There are 4 ways to turn a row about zero (a turn may also mirror it). The second row of each pair is the first, turned, with some noise. The first 36 pairs use one turn. New pairs use 2 turns, one after the other, and a turn may come again.
In the rows, 128 means zero.
Known pairs, each followed by its turns in order:
[107 115 131 142  99 181 131 125]
[142 147 143 157 124 163 132 164] | X

[123 127 164 110 110 182  89 122]
[129 173  94 119 125 166 111 163] | W

[129 142 130 156  69 156  99 156]
[120  67 116 126 161 124 164 149] | Q

[166 146 163  92 104 124 109 118]
[102 162  77 116 133 115 107 112] | W

[171 110 158 169 156 146 134 158]
[117 107 151  98 109 129  62 141] | W

[150  79 148 102 160  86 126 127]
[104 132  76 139 137  84 109  99] | X

[113 119  76 108 138 141 141 167]
[101 160 161 130 142  92 107 147] | V

[163 103 118 159 113 145 123  96]
[144 156 133 161 139 115 171 119] | X

[120  89 103 193  90 150 146 136]
[158 197 167 148 151 129 130 150] | X

[108 134 123 148  79 115 162 179]
[106 121  86 167 147 115 177 145] | Q

[125 187 131 148 158 106  99 105]
[154 102  98  89 120 148 144  85] | W

[ 94 130 128 174 164  63 141  86]
[141 192 164 139  78 115 151 171] | Q

[140 121  96 167 137 196 162 128]
[145 115 100 125 157  62  91 152] | Q

[138 100  98 124 101 170 150 181]
[136 188 140 135 119 182 104 108] | X

[161 133  92 114 163 152 103 126]
[112 152 153 116 102 160 123  88] | W

[ 83 129 186 130 135 150 126 130]
[108  94 134 164 133 136  96 173] | X

[131 156 120 127 135 126 178  87]
[176 133 132 145 136 102 118  91] | W

[171 173 180 132 119  92 131 138]
[119 103  69 104 129  92  89 104] | W

[111 109 122 121  79 135 161 122]
[155 174 113 132 145 121 144 148] | V

[113 145 107  82 145 114 145 118]
[119 156 167 142  94 134 134 134] | V

[115 115 126 128 117 159 171  73]
[186 162 147 149 154 120 115 134] | W

[112 112 185 142 158 138 100 164]
[119 158 115  67 161 155 149 139] | Q

[111 137 168 107  99 132 104 222]
[113 115  71 117 181 184 179 117] | Q

[145  98 132  77  94 104 113 144]
[119 142 124 155 127  85 184 116] | V

[125 205 134 115  94 179  87 139]
[148  48 117 128 152 183 111 164] | Q

[107 133 147 176 117 101 148 165]
[130 141 181 127 146 104  85 139] | X

[167  93 117  80 128 123 159 105]
[101 134 136 148 115 110  90  68] | Q

[111 128  87 139 109 109 137  85]
[154 150 125  98 118  99 165 155] | X

[104 115 109  79  97  80 150 118]
[136 146  95  92  73  97 110 141] | X

[152 162  73  79 140 122 112 119]
[ 95 127 192 160 125 138 145 145] | V

[134 171 123 116 186 144 113 146]
[ 96 103 161 146 103 143  82 120] | V

[144 108 133 111 112 142 110 112]
[151 111 132 147 138 113 148 133] | V

[125 145 195 161 179  91  96  90]
[143  72 108  97  75 172 121  73] | V

[173  73 114 123 170 135 165 144]
[126 174 124 125 154  82 102  73] | Q

[127  69  68 162 118 116 155  50]
[177 131 161  49 143 131 173 186] | V

[121 126 133 145 138 142 132  74]
[176 146 137 106 150 132 130 125] | W

New pairs. What belongs after each?
[134 126 136 120 172 104 138 153]
[138 155 114 131 130 121 171 112] | W V

[112 111  76 141 152 132 151 155]
[114 103 141 125 148 112 127  66] | Q W

[127 112  94 117 141 119 114 163]
[120 158 128 122 103 158 146 139] | V Q

[112 133 141 147 149 107 135 146]
[151 115 109 121 106 136 140 144] | V X

[131 119 107 146 150 128 161 172]
[ 83 125 135  98 130 120 163 133] | W Q

[ 84  96 204 152 123 169 173 153]
[142 114 102  37 127 170  84 154] | Q X

[116  88 142 104  96 151 146 142]
[143 136 150 148 140 131 185 129] | Q W

[112 134  98 140 117  95 109 155]
[132 146 118 124  94 156  99 146] | V Q

[136 174 101 130 135 107 163 110]
[154  98 126  97 118 145 167 151] | W V

[112 140 114 113 127 155 100 173]
[112 160 176 140 118 134 119 108] | Q W

[124 118  66 178 143 114 104 174]
[111  76  64 114 136 129  91 159] | V X

[136  81 170  79 171 143 102 127]
[132  91 128 113  80 174  74 119] | Q Q

[100 145 209 140 132 110 130 130]
[114 110 141 113 121 200  92 156] | Q X

[117 150 134 146 125 135 147 121]
[110 105 128 131 116 139 128 137] | Q W

[123 145 156 135 101 165 141 122]
[133 108 119 132 139 138  92 170] | X W

[140 195 142 116 104 133 125 151]
[165  87 136 127  97  80 133 125] | W Q

[112  88  56 127 171 109 159 134]
[101 141 104 142 129 216 152 113] | V Q

[ 98 158 155 104 135 103 127 141]
[137 130 134 130 146  82 151  97] | X V

[135  94 127 137 144  90 175 161]
[114 117 104 173 123 118 180 112] | V W

[111 193  91 128 102 142 139 169]
[171 125 115  90 135 154 122 190] | V Q

[156 122 163 118 122 103 134 118]
[152 139 139 143 100 152 147 110] | W Q

[130 149 143 111 151 136 151 143]
[139 124 111 138 126 142 114 163] | X X

[137 142 166 137 140 157 113 153]
[113 133 160 101 156 155 147 134] | V W

[174 236 126 140  41 139 135 155]
[138  84  88  43 146  57  50 139] | Q V

[183 124 122 102 134 171 111 102]
[149  89 144 120 114 175 101 163] | W Q

[125  92 135 155 159 138  77 132]
[143 110 141 110  93  95 176 115] | V V

[ 98 121 117 153  81 120  98 144]
[100 185 125 122 113 121 106 136] | Q X

[105 143 144 173  49  76 117 177]
[200 143 162 143  97 152 172  63] | V W

[161 157  71 122 133 114 108 116]
[109 129 142 114  76 115  79 157] | W Q

[146 123 113  97 103 169 118  91]
[118  86 160 109 141 151 166 133] | W X

[150 113 134 119 116 172 135 143]
[162 122 128 130 140 165 107 132] | X W

[ 97 165 120 141 129 108 149 126]
[141 114 112 145 173 110 150 143] | Q Q

[104 165  72 101 146 165 109  77]
[121  88 113 153 186  91 179 129] | Q V

[ 86  87  59 130 133 139 118 111]
[106 146 120 128 144 131 214 152] | Q V

[168  75 175 120 119 130 100 120]
[154 149 161 114 173  85 166 144] | X X

[147  98 123 153 125 186  80 125]
[110  81 128  85  99  79 141 125] | V V

[122 139 170 113 113 122 131 146]
[146 124  88 110 120 124 111 144] | Q Q

[174 137 131  38 102  75 144 105]
[ 99  87 153  73  97  95 112 207] | Q Q

[ 64 178 125 130 165 132  81 158]
[129  84 146 145 120  39 120 129] | X V

[108 129 103  75 130  82 123 127]
[ 82 158 127 156 145 123 166 106] | X W

[100 134 126 156 116 102 144 143]
[142 147 115 137 107 146 151 103] | V W

[155 103  64 126 105  97 152 133]
[108 179 143  98 101 126 131 177] | W Q

[ 71 153 100  85 100 133 113 116]
[138 138 111 171 148  74 100 163] | W Q

[117 102 131 128 121  96 142 147]
[116 161 117 129 123 127 162 125] | W Q

[139 195 109 162 168  92 101 140]
[ 81 122 171 164 152 149 135  68] | Q X

[178 128 131  91 102 143 135 156]
[110  82 145 130 102 111 110 165] | X Q

[143 130  96 121 122 174 160 128]
[108 123 156 129 105 174 139 153] | X X

[165 145 146 177 102 109 161 163]
[ 87 144 166 106 121 175 128 169] | X Q

[131  95 134 182 134 129 128 128]
[ 93 153 117 130  85 133 139 111] | Q V

[161 161 153 190 100 111 164 124]
[148 131  62 142 175  99 142 102] | W X

